There are 4 hidden switches. A switch that is on adds its own fixed numbers to the row, and there is some noise. The rows also spread widely along 3 directions, which tell nothing about the answers.
(in the rows, 128 means zero)
Known rows, each followed by its switches (1 for on, 0 for off):
[191  74 146 165 134 128 113  88 100 123  53 133 111] -> 1 1 0 1
[168  98 145 166 177 119 108 101 108 111  86 157 140] -> 1 0 0 0
[182  92 140 168 167 111 131  95 115 117  80 147 144] -> 1 0 0 0
[167 123 109 151 117 117 123 122  94 126 113 121 158] -> 0 0 0 0
[175 100 151 155 175 114  97 109 108 115  89 156 152] -> 1 0 1 0
[143 132 142 159 147 137  68 106  88 108  98 137 116] -> 0 1 0 0
[173 120 152 155 126 111  95 102  80 118 111 122 145] -> 0 1 1 0
[188  97 152 169 138 107 115  89  86 119  88 132 140] -> 1 1 0 0
[174  83 135 161 158 121 102 117 104 116  71 159 125] -> 1 0 0 1
[177  98 172 176 174 117 107  74  99 111  75 147 122] -> 1 1 0 0
[157 119 126 158 138 117 119 112  98 120 107 136 146] -> 0 0 0 0
[147 113 126 150 179 154  64 119 115 109  74 162 128] -> 1 0 0 0
[164  91 146 154 162 125 109 106 119 118  74 151 121] -> 0 0 1 1

New rows. What belongs after each?
[165 114 130 147 147 128 110 111 115 125  96 136 149] -> 0 0 1 0
[200  66 144 154 143 108 139 101 116 132  67 145 140] -> 1 0 1 1
[198  70 154 156 136 120 105  92 101 127  58 138 124] -> 1 1 1 1
[156 123 120 152 140 128 113 117 105 121  99 136 142] -> 0 0 0 0
[153 117 127 157 152 134 113 109 114 117  94 139 136] -> 0 0 0 0
[169 101 142 166 170 117 107 106 101 111  87 152 142] -> 1 0 0 0
[143 124 131 157 165 137  91 114 108 115  94 148 133] -> 0 0 0 0
[186  88 140 149 161 132 126  91 133 130  60 144 145] -> 1 0 1 0
[162  93 135 164 150 115 124 109 103 119  81 145 122] -> 0 0 0 1
[137 127 143 165 180 127  87 110 104 102 102 155 127] -> 0 0 0 0
[160 113 133 145 157 134 108 104 122 123  88 141 144] -> 0 0 1 0
[152 122 132 160 155 122 109 108 105 116 101 142 138] -> 0 0 0 0
[185 100 160 158 147 112  90  95  88 115  89 136 141] -> 1 1 1 0
[183  80 155 164 147 126  96  93  96 116  61 146 110] -> 1 1 0 1
[156  96 134 163 155 125 109 115 104 115  84 148 120] -> 0 0 0 1
[165 111 172 178 166 114 125  69 102 112  86 134 119] -> 0 1 0 0
[160  98 132 160 145 115 110 121  97 118  87 143 124] -> 0 0 0 1
[162 110 150 170 180 106  87 118  88 101 106 163 143] -> 1 0 0 0
[160 117 141 150 155 116 103 114 103 117 105 142 151] -> 0 0 1 0
[164 110 141 153 160 124 116 102 117 122  96 141 147] -> 0 0 1 0
[162 115 132 144 148 128 102 114 113 126  97 138 147] -> 0 0 1 0
[167 103 143 165 169 112 103 110  97 110  95 152 143] -> 1 0 0 0
[185  78 155 167 143 119 100  95  90 118  65 141 111] -> 1 1 0 1
[171  89 155 166 144 127 118  83 104 121  65 136 101] -> 0 1 0 1
[162  96 132 161 150 121 121 111 107 119  79 146 121] -> 0 0 0 1
[167  92 131 162 150 124 128 106 114 121  77 146 118] -> 0 0 0 1
[194  77 139 155 125 100 167  95 113 137  82 128 145] -> 0 0 1 1
[178 100 159 172 156 120 101  87  95 115  81 142 126] -> 1 1 0 0
[180  86 164 162 138 118 120  87 102 123  71 131 116] -> 0 1 1 1
[168 102 133 159 167 131 104 106 114 117  78 152 141] -> 1 0 0 0
[155 103 127 158 147 127 106 118 100 119  89 149 123] -> 0 0 0 1
[190  72 155 162 162 100 115 109 101 119  77 155 137] -> 1 0 1 1
[156  96 127 159 148 126 113 116 106 120  82 144 122] -> 0 0 0 1
[170 103 159 169 168 133  86  84 101 110  71 148 120] -> 1 1 0 0
[177 100 150 158 169 106 105 107 101 116  95 154 155] -> 1 0 1 0
[145 126 133 160 164 128  90 116 101 110 108 148 134] -> 0 0 0 0
[170  88 137 164 158 111  89 126  85 111  86 160 129] -> 1 0 0 1
[164 105 144 167 177 114  99 109  99 108  91 158 140] -> 1 0 0 0
[177  77 134 164 157 118 114 113 103 118  68 153 127] -> 1 0 0 1
[194  83 170 159 172 134 123  60 130 124  47 139 127] -> 1 1 1 0
[196  76 161 175 133  91 123  93  73 115  83 137 124] -> 1 1 0 1
[196  71 169 178 150  97 128  80  87 116  69 143 117] -> 1 1 0 1
[168 119 135 152 135 106 110 120  92 119 115 133 159] -> 0 0 1 0
[193  86 141 157 123  78 101 140  61 117 115 142 160] -> 1 0 1 1
[170 110 153 151 142 132 108  83 111 125  80 125 133] -> 0 1 1 0
[182  86 170 161 149 102  73 111  69 108  88 148 129] -> 1 1 1 1
[158 109 170 157 183 135  42 103  91 102  81 156 125] -> 1 1 1 0
[185  78 140 168 148 102 124 115  93 119  78 151 131] -> 1 0 0 1
[176  78 159 167 165 138  92  87 105 114  45 153 101] -> 1 1 0 1
[154 101 129 160 155 130 106 116 107 116  77 150 115] -> 0 0 0 1
[147 121 126 154 150 129  97 119 101 113 105 143 140] -> 0 0 0 0
[178  98 174 181 168 101 103  85  86 108  91 144 127] -> 1 1 0 0
[182  96 154 159 168  98 110 106  98 114  98 151 159] -> 1 0 1 0
[188  74 170 161 162 124  96  87 106 120  55 149 110] -> 1 1 1 1
[172 109 163 159 150 123 111  79 109 122  85 129 129] -> 0 1 1 0
[178  98 183 175 166 102 137  63 107 119  86 132 130] -> 0 1 1 0
[161 117 130 160 144 116 130 106 108 121 102 135 145] -> 0 0 0 0
[170 101 140 163 162 115 102 110 100 114  95 152 147] -> 1 0 0 0
[178  97 156 170 157 123 104  82  99 115  76 140 124] -> 1 1 0 0
[176 109 146 149 137 143 109  80 118 130  74 123 131] -> 0 1 1 0
[194  71 169 162 150 107 103  88  93 118  67 146 123] -> 1 1 1 1
[183  77 150 157 159 109 105 116  99 117  77 158 137] -> 1 0 1 1
[166 116 151 168 137 118 117  88  92 117  96 124 127] -> 0 1 0 0
[182  75 137 165 158 119 121 102 111 119  64 154 125] -> 1 0 0 1
[154 120 159 152 159 137  72  97 101 113  88 139 123] -> 0 1 1 0
[159 114 153 157 173 114 110 102 111 114  99 146 144] -> 0 0 1 0
[164  91 153 174 168 104 136  97 104 113  82 152 117] -> 0 0 0 1
[169  82 150 170 177 112  99 111  97 108  73 168 122] -> 1 0 0 1
